There are 4 nested groupings, the coarsest first. Each group lies inside one group of the grouping before and may be the whole of it. The rows also spread widely along 14 directions, which tell nothing about the answers.
In the rows, 128 means zero.
Known rows, each followed by its group in each grouping:
[117  98 120 124 144 170  71 169 114 122 123 113 193 115 132 141 121 123
 147  99 149 144 108 139 140 120 138 124 130 128 120  93 112  27 147]
J_576 J_233 J_468 J_409
[151 135 135  89  84 147 167  64 129 119 153  73  55 141 133 139 127 162
 126 163 146  36 117 122 165 155 135 117 136  97 141 174 134 174 121]
J_576 J_50 J_10 J_111
[ 69 115 127 139 144 175 200 129  92  82 127  84 126 120 103 125 110 167
 170 126 170 104 152 144 160 177 174 126 111 128 132 175  93 123 134]
J_576 J_241 J_52 J_741
[ 78 135 129 117 130 141 121 122 134 145 132 151 161 159 145  92 109 136
 153 104 164 152 130 155 121  97 139  87 161 105 155 146 139  76  96]
J_576 J_233 J_548 J_777
[179 124 148 157 141  77 116 161 195 135 144 103 171  85 145 152  95  80
 104 123 134 110  92 104 119 177 127 122 166 110 146 143 116 132 104]
J_576 J_90 J_539 J_481
[122 134  99 112  90 156 144 109 123 132 162 139 161 155 117  84 101 100
 114 115  97 112  62 109 135  94 152 148 105  97 153 164 156 135  37]
J_695 J_55 J_122 J_964
[132 100 103 142 119 134 127 128 130  57 125  24 154 151 157 149 135 104
 134 154 157 144 130  90 116 159 148 136 123 129 118 163  67 107 182]
J_695 J_503 J_987 J_54
[ 95  68 143  95 127 142 129 177 137  92  97   4 216 168 146 129 129  81
 106 159 116 147 139  96 120 127 178 144  95 134 125 128  88  89 152]
J_576 J_233 J_980 J_881
[137  94 176 105 104 213 146  94 169 132 159 114 151 187 102 136 121 127
 110 139 147  83 118 129 191 111 179 129 114 113 125 178 115  98 121]
J_576 J_241 J_52 J_477
[104  95 187  75 112 100 108 163 192 175 102  83 179 158 150 113  82  85
  87 122 123 128 117 102 129  88 147 137 134 133 167 123 121 114 118]
J_576 J_50 J_391 J_832
[135 138 103 158 132 147  80 143 127 114 128 128 119 168 136 129 171 112
 123 128 134 186 162 149 101 139  91  74  99 103 119  98 186  75 122]
J_695 J_55 J_122 J_606
[ 93 116 144 103 165 153 143 128 158 106 110 115 111 182 151 135 154 141
 136 131 155 143 175 164 116 130 108 108  97 154 107 137 122  82 186]
J_576 J_50 J_391 J_294
[161 125 128 147 155 148 170 115 136 103 143 148 112 117 122 170 107 164
 113 128 140  73 143 130 158 188 129 174 102 176  92 110 101 129 169]
J_576 J_233 J_468 J_739
[118 145  98  89 113 188 147  30 139 132 145 170 126 230 158  94 158 137
 131 139 129 129 145 152 119  84 151 137 130 130 120 168 128 102 117]
J_695 J_503 J_987 J_54
[158 134 143 180 108 146 132 119 134 141 176 143 152 100 130 150  64 146
 108 108 180  84 109 112 168 162 164 107 172 115 132 135 109 139 105]
J_576 J_50 J_10 J_111
[159 150 115 100 108 147 145 109 116 162 142 136  66  58 101 137 119 143
 128 124 109  35  89 146 157 173 127 156 121 101 149 130 157 158  81]
J_576 J_90 J_539 J_481
[133 112 153  76 172  69 176 136 179 100 156 122 145 135 184 134  79 146
 137 119 129  49  54 117 133 126  87 134 133 160 112 169 110 149 136]
J_576 J_90 J_539 J_481
[163 162 109 123 120 134 124  63 193 152 132 157  93 127 137 130 152 105
 126 139 148 122 141 157 102 147 127 150 166 113 149 174 109 104 143]
J_576 J_233 J_980 J_881
[ 92 131  96 109 161 139 158 124 149 108 114 110 143 137 131  97 171  85
 160 130 110 159 129 170  80 151 136 132 113 107 148 183 121 103  92]
J_695 J_503 J_987 J_54
[155 125 129 153 150 160 116 132 173 143 154 190 176 108 137 152  90 118
 101  95 152 111 102 136 139 132 142 175 131 168  99 128  79  80 159]
J_576 J_241 J_52 J_477
[175 104 123 141 118 164 141 119 135 103 142 112 192 129  88 147 102 103
 118 116  93  91  81  87 182 163 178 199 124 123 154 139 112  99  66]
J_576 J_241 J_52 J_477
[138 143 112 106  87 147 106 105 101 168 120  69  90  68 139 139 139 142
 132 154 152  75 142 146 132 173 159 112 174  81 150 126 123 139 126]
J_576 J_241 J_52 J_741
[131 105 119 139 120 128 117 148 153  98 114  25 178 111 156 146 131  83
 118 155 154 141 136 106 104 166 169 135 149 115 127 159  60 102 171]
J_576 J_241 J_52 J_477
[146 126 162 131  69 154 119  95 174 147 152 127  81 169 114 136  90 134
  81 136 171  98 137 103 173 104 128 127 114 122 143 151 137 128 150]
J_576 J_233 J_980 J_881
[161 150  76 115 130 144 105  93 142 139  96 112 126  95 126 134 181  90
 143 141 107 139 148 155  91 178 146 177 154 107 153 124 109  76 127]
J_576 J_233 J_468 J_409
[ 80 118 135  52 114 127 133 139 117 138 101  62  98 160 142  99 156 128
 127 154  97 105 142 149 120 117 111  97  92  96 151 125 185 127  88]
J_576 J_241 J_52 J_477
[161 135 142 141 159  87 126 177 184 136 150 161 114 123 160 151 108 110
  57 123 106 102 120 132 107 150  59 121  69 162  85  85 173 147 132]
J_576 J_90 J_539 J_481
[125 117 167 131 154  94 163 154 146 140 128 115 181 138 139 128  86 130
 115 119 116 104 135 118 144 170 151 108 151 126 155 106 150 152  58]
J_576 J_50 J_391 J_832
[100 119  99 122 145 166  62 204 104 138 148 122 139  33 129 132 130 117
 156  87 154 114  59 184 118 130  93  85 112  92 115 125 139  52 122]
J_576 J_241 J_52 J_741
[124 147 106 181 110 105 144 116 177  91 155 110 151 169 172 116  98  90
  89 131 166 169 135  95  91 129 128 110 134 126 124 177 103 134 138]
J_576 J_50 J_391 J_294
[ 81 124  87  91  97 114 144 127  57  94 149  92 138 165 197 103  63 185
 121 126 147  88  87  82 130  78 117 131 102 161  97 110 121 154 150]
J_695 J_55 J_122 J_964

New rows, each followed by its group in each grouping:
[131 110 119  68 163 106 109 156 142 131 132 111 160 108 171 128 129 120
 148 118 112  93  62 146 103 121  97 131 130 132 120 128 126 103 127]
J_695 J_55 J_122 J_964
[ 92 136  69 137 132 128 187 134 110  86 138  94 185 108 136  92 108  94
 133 129 109 128  95 119  95 155 171 163 114 118 139 176  95 137  74]
J_576 J_233 J_980 J_881
[106 135  77 104  71 168  50 133  89 155 108 126 120  92 116 112 105 119
 137  91 145 140  90 121 135  82 127 174 124 113 165 102 122  42 138]
J_576 J_233 J_548 J_777
[171 120 121 163 110 199 122 131  99 148 114 116 137  98  85 172 127 131
  79 140 117 104 185 122 167 201 189 185  96 144 112  50 119 112 138]
J_576 J_233 J_468 J_409
[121 140 120 137 110 130 103 160  91 162 118  97 111  89 131 133 131 138
 108 140 135 117 168 149 122 176 132  81 131  89 139  66 177 132  92]
J_576 J_233 J_548 J_777
[119 130 100 122 187 124 142 136 159  99 115 156 164 117 144 132 128 109
 154  94 124 141 107 152  98 146 114 180 121 168 127 146  84  64 148]
J_576 J_50 J_10 J_111
[155 140 129 128 142 111 121  95 156 108  77 113  76 164  92 144 176 127
 165 131 111 152 186 135 141 185  97 148 137 109 195 126 172  73 102]
J_576 J_241 J_52 J_477
[189 146 118 197 157  50 129 148 204  95 138 139 146  92 144 161  89  83
 103 104 136 140 104  94 101 195  89 163 149 149 147 142  99 124 127]
J_576 J_50 J_10 J_111
[136 115 106  87 149 110 147 122 167  80 140 115 163 176 164 121 131 103
 121 132  95 112  77 118 108 112  96 163  99 147 116 155 120  96 121]
J_576 J_233 J_548 J_777
[181 136 135 221 168 128 126 110 166  90 162 166 129 133 131 179 118 148
 147 109 198 142 158 134 145 205 116  95 171 135 119 144 107  99 154]
J_695 J_503 J_987 J_54
[163 149 125  86 114 105 109  80 174 166  76 127  87 131 117 133 145 106
 132 125 102 122 148 126 124 150 122 197 159 127 198 120 133  99 117]
J_576 J_50 J_391 J_832
[129 105 150 105 101 171 142 120 150 107 135  96 105 208 134 143 120 130
  66 148 122 105 149 104 158 107 120 146  48 160  96 114 140 126 165]
J_576 J_50 J_391 J_832
[113 140 140 133 109 134 124 100 156 139 113 135 126 198 125 106 125 117
 116 122 138 166 173 125 131 115 134 111 133 113 171 134 160  95  94]
J_576 J_50 J_10 J_111
[134 165 103 155 117 132 142 118  90 155 153 184 101 107 127 122  93 171
 103 113 128  90 145 140 144 162 120 117 121 126 125  73 182 153  72]
J_576 J_233 J_468 J_409
[109 127 128  67 117 122 102 127 117 167 112 126  92  77 123 118  96 157
 178  95 151  80  74 141 147 112 113 151 155 117 178 139 125 104 131]
J_695 J_55 J_122 J_964
[149 133 103 184  84 143  92 142 128  88 144  77 102 152 123 144 135 104
  85 146 146 160 155  99 129 152 102  95  83  98 120 110 165 105 134]
J_576 J_233 J_468 J_409
[111  99 162 110 163 122 165 130 164 123 130  99 235 147 148 118  94 112
 154 115 140 116 105 125 136 142 192 124 187 123 159 173  79 103  87]
J_576 J_50 J_10 J_111
[165 147 115 127  98 153  97  91 208 157 159 187 113  92 117 130  88  86
 116  84 159 105  46 126 136  95 119 193 149 127 157 196  82  82 144]
J_576 J_50 J_391 J_294
[125 136 165 148  81  68 167 127 193 139 130  98 106 148 120 111  56 101
  72 135 137 115 134  69 143 138 132 146 124 120 185 170 138 188  87]
J_576 J_241 J_52 J_477
[106 151  82 138  98 175 142  73 135 129 162 164 164 170 167  97 101 122
 100 128 163 137 125 128 106  85 171 147 135 142 102 166  83 105 147]
J_576 J_233 J_980 J_881
[135 106 153 134 110 138  81 164 180 166 105 104 164 147 157 150 105  87
  40 142 147 155 178 108 109 112 147 158  98 173 100  76  93  94 209]
J_576 J_233 J_980 J_881
[181 107 182 149 118 161 109 147 165 133 148  81  86 104  93 183 139 124
 106 142 156  79 138 139 177 195 119  80 117  89 134 127 156 122 128]
J_576 J_50 J_10 J_111
[128 110 130  76 121 140  85 173 118 160 103  93 117 102 129 138 139 119
  99 133  94  99 126 143 130 134 106 140  81 127 125  58 166  99 127]
J_576 J_233 J_468 J_409
[139  96 112 100 155 165 155 154 121  92 123  70 179 153 132 141 168  99
  95 162  62 107 136 135 120 171 148 154  57 137  87  92 140 113 105]
J_576 J_233 J_468 J_409
[ 99 146 109 148 103 169 115 112 108 179  94 102 152  82 124 118 128 119
 137 133 178 157 196 154 108 171 216 129 190  97 163 121  80  96 137]
J_576 J_233 J_548 J_777
[110 118 144 100 150 134 202 118 127 138 126 133 165 131 130 122  85 154
 118 127 109  65 130 125 154 158 179 180 124 162 131 130 104 158  94]
J_576 J_241 J_52 J_477
[101 137  89 158 134 103 133 155 120  94 122  62 167  95 150 113 128  96
 149 131 144 158 127 128  88 175 143  99 155  89 152 162 111 113  96]
J_576 J_241 J_52 J_741
[203 155  97 159 109 179 110  83 103 161 144 153 128 111 137 172 141 144
  80 142 121  86 170 133 142 196 170 151 151 130 102  56 134 131 118]
J_576 J_50 J_391 J_294
[132 125  99 110 115 148 161 110 142 128 150 123 175 109 128 105  98  97
 126 119 114  96  61 114 122 127 175 185 131 122 140 181  86 138  94]
J_695 J_55 J_122 J_606
[176 159  97 182 119 101 126 120 193 124 156 163 145 115 147 135  95  72
  71 112 125 140 102 103  96 152 115 169 129 140 129 144 110 133 114]
J_576 J_50 J_391 J_832
[140 109 168  82 168 142 166 117 183 125 145 169 110 171 109 133 127 142
 139 114 110  77  93 153 160 125  94 146  86 147 130 158 157 117 110]
J_695 J_55 J_122 J_964
[162 118 136 133 104 195 115 114 123 135 158 114 110 103  99 160 130 145
 126 132 157  73 115 144 177 164 149 116 132  95 125 131 131 103 124]
J_576 J_233 J_548 J_777
[118 105  85  78 158 159 123 144 109  99 117 101 199 151 149 119 162 100
 136 133  73 126  99 146 105 124 137 161  93 136 110 109 129  64 102]
J_576 J_233 J_980 J_881
[ 85 143 137 136 131 189 175 121 120 176 142 185 131 120 124 114  88 156
  95 109 154 101 164 166 140 137 178 138 106 155 107 114 115 145 124]
J_576 J_50 J_391 J_832
[140 111 110  76 134 143 136 111 116  94 115 106 145 175 125 128 139 126
 139 122  73  98  95 114 150 125 118 176  94 137 148 116 152  86  84]
J_576 J_50 J_10 J_111
[107 157 102 175  56 153  94 128 105 143 158 108  95  95 136 114  77 132
 109 115 204 132 122 110 134 116 140  80 142  84 139 148 129 126 138]
J_576 J_90 J_539 J_481
[108  97 174  84 148 131 107 170 170 162 139 112 190 123 150 120 104 106
 127 109 136 103  81 152 132 106 136  87 147 108 141 140 131  92  95]
J_576 J_50 J_10 J_111
[176 146  92 173 146  91 134 121 146  72 149 168 101 129 124 152  96 138
 136  94 131 121  87  94 137 161  64 177 105 160 133 132 135 114 132]
J_695 J_55 J_122 J_964
[123 115 131  93 172 174 135 130 180 128 120 131 110  94 106 142 169 107
 162 122 142 109 115 195 119 154 121 151 110 127 128 179  96  63 168]
J_576 J_233 J_980 J_881
[ 84 101 170  55 114 203 148 128 112 147 132  98  82 155 106 124 133 167
 131 133 135  61 127 166 182 111 135  99  76 112 127 131 166 121 120]
J_576 J_50 J_391 J_832
[109 126 104  75 141  78 106 115 174 115  99  87 167 164 193 103 140  94
 147 135 127 160 117 125  70 100 110 138 164 130 149 152  99  73 151]
J_576 J_233 J_468 J_409
[ 94 134  75 119 140 163  97 146  80 115 128 140 144  91 156 128 110 149
 152  89 156 125  97 150 116 116 118 146 117 152 108 105  97  58 166]
J_576 J_50 J_10 J_111
[107 100 159 101 180 176 105 185 113 169 117 127 104  68 132 167 147 165
 138 120 159  86 158 205 136 174 118  92 100 146  86  73 129 101 183]
J_695 J_503 J_987 J_54
[106  96 170 102 158 128 180 142 169 160 119 134 244 135 137 115  61 111
 106 110 115  97 114 113 145 129 211 192 152 169 143 140  67 127  97]
J_576 J_241 J_52 J_741
[161 119 134 116  71 136 141  69 177  90 163  80 128 180 131 127  92 107
 119 135 150  91  68  70 165 105 142 150 146 104 164 214  98 122 117]
J_576 J_50 J_10 J_111
[129 121 124 176 148 100 138 157 101 110 109 125 168 125 132 147  72 156
 129 103 148 143 158  88 143 176 147 157 137 169 138  74 111 122 138]
J_695 J_55 J_122 J_606
[196 128 163 156 148 123 109 135 182 135 138 137  81 109 128 194 129 139
  99 128 155  90 153 138 151 196  89 118 129 141 114  98 141 121 168]
J_576 J_50 J_391 J_294
[109 156 111 157 104 105 118 161 117 138 156 115 100 113 164 115 105 126
  80 131 146 124 136 136  99 143  93  54 106  99 118 107 181 162  94]
J_576 J_50 J_10 J_111
[172 133 116 179 153 147 122 131 121  76 159 145 121 171 118 160 157 146
 124 127 115 125 145 138 154 184  83  81  97 110 109  98 204  93  77]
J_576 J_241 J_52 J_477
[ 81 120 117 143 144  92 170 174 103 105 116 108 188 122 140 108  64 133
 121 108 124 134 127 100 123 151 149 151 117 152 145 106 118 134  89]
J_576 J_233 J_548 J_777
[164 146 117 133 168 151 151  83 165 123 150 161 140 151 163 147 162 131
 122 140 135 108 152 172 106 173 133 115 149 135  96 140 116 110 133]
J_576 J_50 J_10 J_111
[183 101 138 149 156 112 111 149 139  83 138  76 162 110 143 187 123 138
 142 133 151  97 116 111 152 199 119 118 161 126 121 108 107  91 150]
J_576 J_233 J_548 J_777
[160 133 105 160 106 151 116  94 133  92 103  99 102 107  84 157 115 125
 170 107 165 133 129  93 167 172 148 193 152 123 181 159  83  65 161]
J_576 J_90 J_539 J_481
[139 129  89  98  90 104  93 126  85 107 105  48  88 113 168 151 123 153
 121 150 139  96 132  96 124 147 103 148 128 132 129  81 120 116 179]
J_576 J_233 J_548 J_777
[ 83 124 103 162 128  93  87 196  99  97 132  65 166 107 167 117 105 120
 143 118 171 170 122 123  97 139 107  47 144  91 139 116 146  91 114]
J_576 J_233 J_980 J_881
[174 139 128 173  56 124  91 125 159 151 131 101 111 138 136 150  86  92
  28 141 140 133 158  67 133 137 138 157 108 137 133  90 126 144 150]
J_576 J_50 J_10 J_111
[ 92 102 176 131  86 143 146 143 101 129 127  73 119 190 126 130  75 173
  85 147 162 106 186  91 183 124 154  90  96 133 132  89 161 151 130]
J_576 J_233 J_980 J_881
[110 104 185  75 122 174 119  83 173 154 117 131 131 214 125 122 129 152
 144 128 165 121 160 146 171  85 148 111 149 126 151 145 131  61 152]
J_576 J_233 J_468 J_409
[161 112 167 160 160 104 137 176 192 135 134 101 161 102 132 161 122  91
  86 140 127 115 146 133 121 200 132 111 127 123 122 123 127 138 114]
J_576 J_241 J_52 J_477
[161 155 102 166  89 107  59 102 161 121 151 169  96 153 154 139  91 131
 109 101 182 151 112  98 130  93  69 127 147 134 141 125 137  70 167]
J_576 J_233 J_980 J_881
[122 117 164  53 141 101 125 143 199 188 109 114 143 120 142 109 136  84
 110 139  96  98 110 162 103 120 125 130 138 108 164 143 147 123  89]
J_576 J_233 J_980 J_881
[ 80 128 145 128 152 135  94 178  93 158 110 120  96  89 160 148 118 189
 140 116 193 119 185 178 128 153 103  59 133 137 105  68 143  96 185]
J_576 J_241 J_52 J_477
[125 130 146 143 187 156 114 117 193 147 122 200 161 134 137 143 134 131
 159  94 188 161 159 187 115 139 131 126 172 153 124 143  84  31 182]
J_576 J_233 J_548 J_777
[139 178  43 141  99 133 114  86 117 131 129 168 111 109 126 101 133 103
 128 113 108 143 109 133  95 134 121 177 133 110 161 136 142  98  80]
J_576 J_233 J_980 J_881
[ 96 141  97 114 125 123 128 123  86 152  94 124 159 107 159 117  91 148
 131 110 138 125 152 123 114 139 168 169 157 157 146  85  92 109 135]
J_576 J_50 J_10 J_111
[169 127 106 136 149 100  96 140 149  95 130 123 120  54  99 157 113 118
 193  86 142 102  49 125 150 174  88 164 166 106 185 161 114  60 111]
J_576 J_233 J_980 J_881
[126 113 161 124 112 126 120 106 171 118 126  97 142 198 149 131 109 131
 118 135 164 136 151 103 148 112 135 110 149 126 145 152 120  95 147]
J_576 J_241 J_52 J_477
[134 100 157 114 168 151 172 131 180 125 106 128 195 162 101 133 130  93
 117 125  89 125 144 131 144 161 175 191 109 152 145 141 107  94  95]
J_576 J_241 J_52 J_477
[156 134 126 137  78 149 118 120 169 170 137 159 132 138  97 114  88  81
  62 113 104 127 104  93 140 106 148 194  89 132 153 127 139 136  94]
J_695 J_55 J_122 J_606
[139 137 137 163  70 100 151  90 163 109 141 100 140 192 142 119  58 116
  84 129 154 135 136  50 151 121 154 147 148 130 168 156 114 155 109]
J_576 J_50 J_391 J_832
[136 158  90 183 140  80 130 170 148 107 133 144 100  54 108 130  99  98
 126  94 125 136  98 125 108 187  79 150 109 117 162 142 147 126  84]
J_576 J_241 J_52 J_477
[108  85 150  37 134 138 125 157 149 134 153  86 190 145 165 111 114 113
 122 132 104  66  43 139 133  82 127 111 116 112 116 146 134 105  95]
J_576 J_233 J_548 J_777
[140 143  87 143 107 151 157  68  70  90 133  68  80 128 153 152 144 181
 153 164 172  90 176 124 137 201 159 115 156 117 118 135 100 158 160]
J_695 J_503 J_987 J_54
[101 149 118 145 145  36  98 158 168 100 128 125  94 119 196 127  81 138
 141  95 195 156 111 119  85 115  35  88 150 148 140 146 118  99 187]
J_576 J_50 J_10 J_111
[131 133  72 135 138 162 150  94  69  87 130  99 190 145 160 132 136 146
 148 134 123 119 138 124 123 169 182 143 154 131 115 112  98  99 107]
J_576 J_50 J_10 J_111
[167 102 128 124 129 117  87 139 135  88 135  75 125 146 174 177 119 149
 122 137 166 108 116  96 136 138  93 126 124 157  91 103 101  96 221]
J_695 J_55 J_122 J_606
[144 136 113 161 111 136 122 135 123 128 159 120 111  78 163 161  81 157
  92 131 188  84 130 120 131 160 130 129 130 153  80 108  82 141 202]
J_576 J_233 J_468 J_739
[134 140 151 143 129 118 158 124 160 135 181 167 122 131 138 124  75 146
 114 105 154  78  89 132 153 137 111  89 141 114 136 157 158 157  74]
J_576 J_50 J_391 J_294
[135 126 160 142 152 117 131 141 216 128 128 126 117 133 132 144 127  92
 113 121 157 143 141 146 112 153 107 118 125 131 137 164 113 105 156]
J_576 J_50 J_391 J_832
[100 106 129  85 128 134 177 133 100  82 152  68 116 140 170 136  92 174
 123 141 147  49  96 116 149 130 120 121  91 153  91 143 106 157 160]
J_576 J_50 J_10 J_111
[137 154  90 156  81  73 153 109 165  82 154  74 119 160 170 107  98  81
  81 148 128 138 105  69  91 134 110 126 121 106 147 181 130 175  97]
J_576 J_50 J_391 J_294
[ 86 124 140 142 147 197 154 133 108 128 162 149 164 162 134 115 124 154
 128 118 159 122 149 175 143 133 159  56 114 112 101 131 151 104  92]
J_576 J_50 J_10 J_111
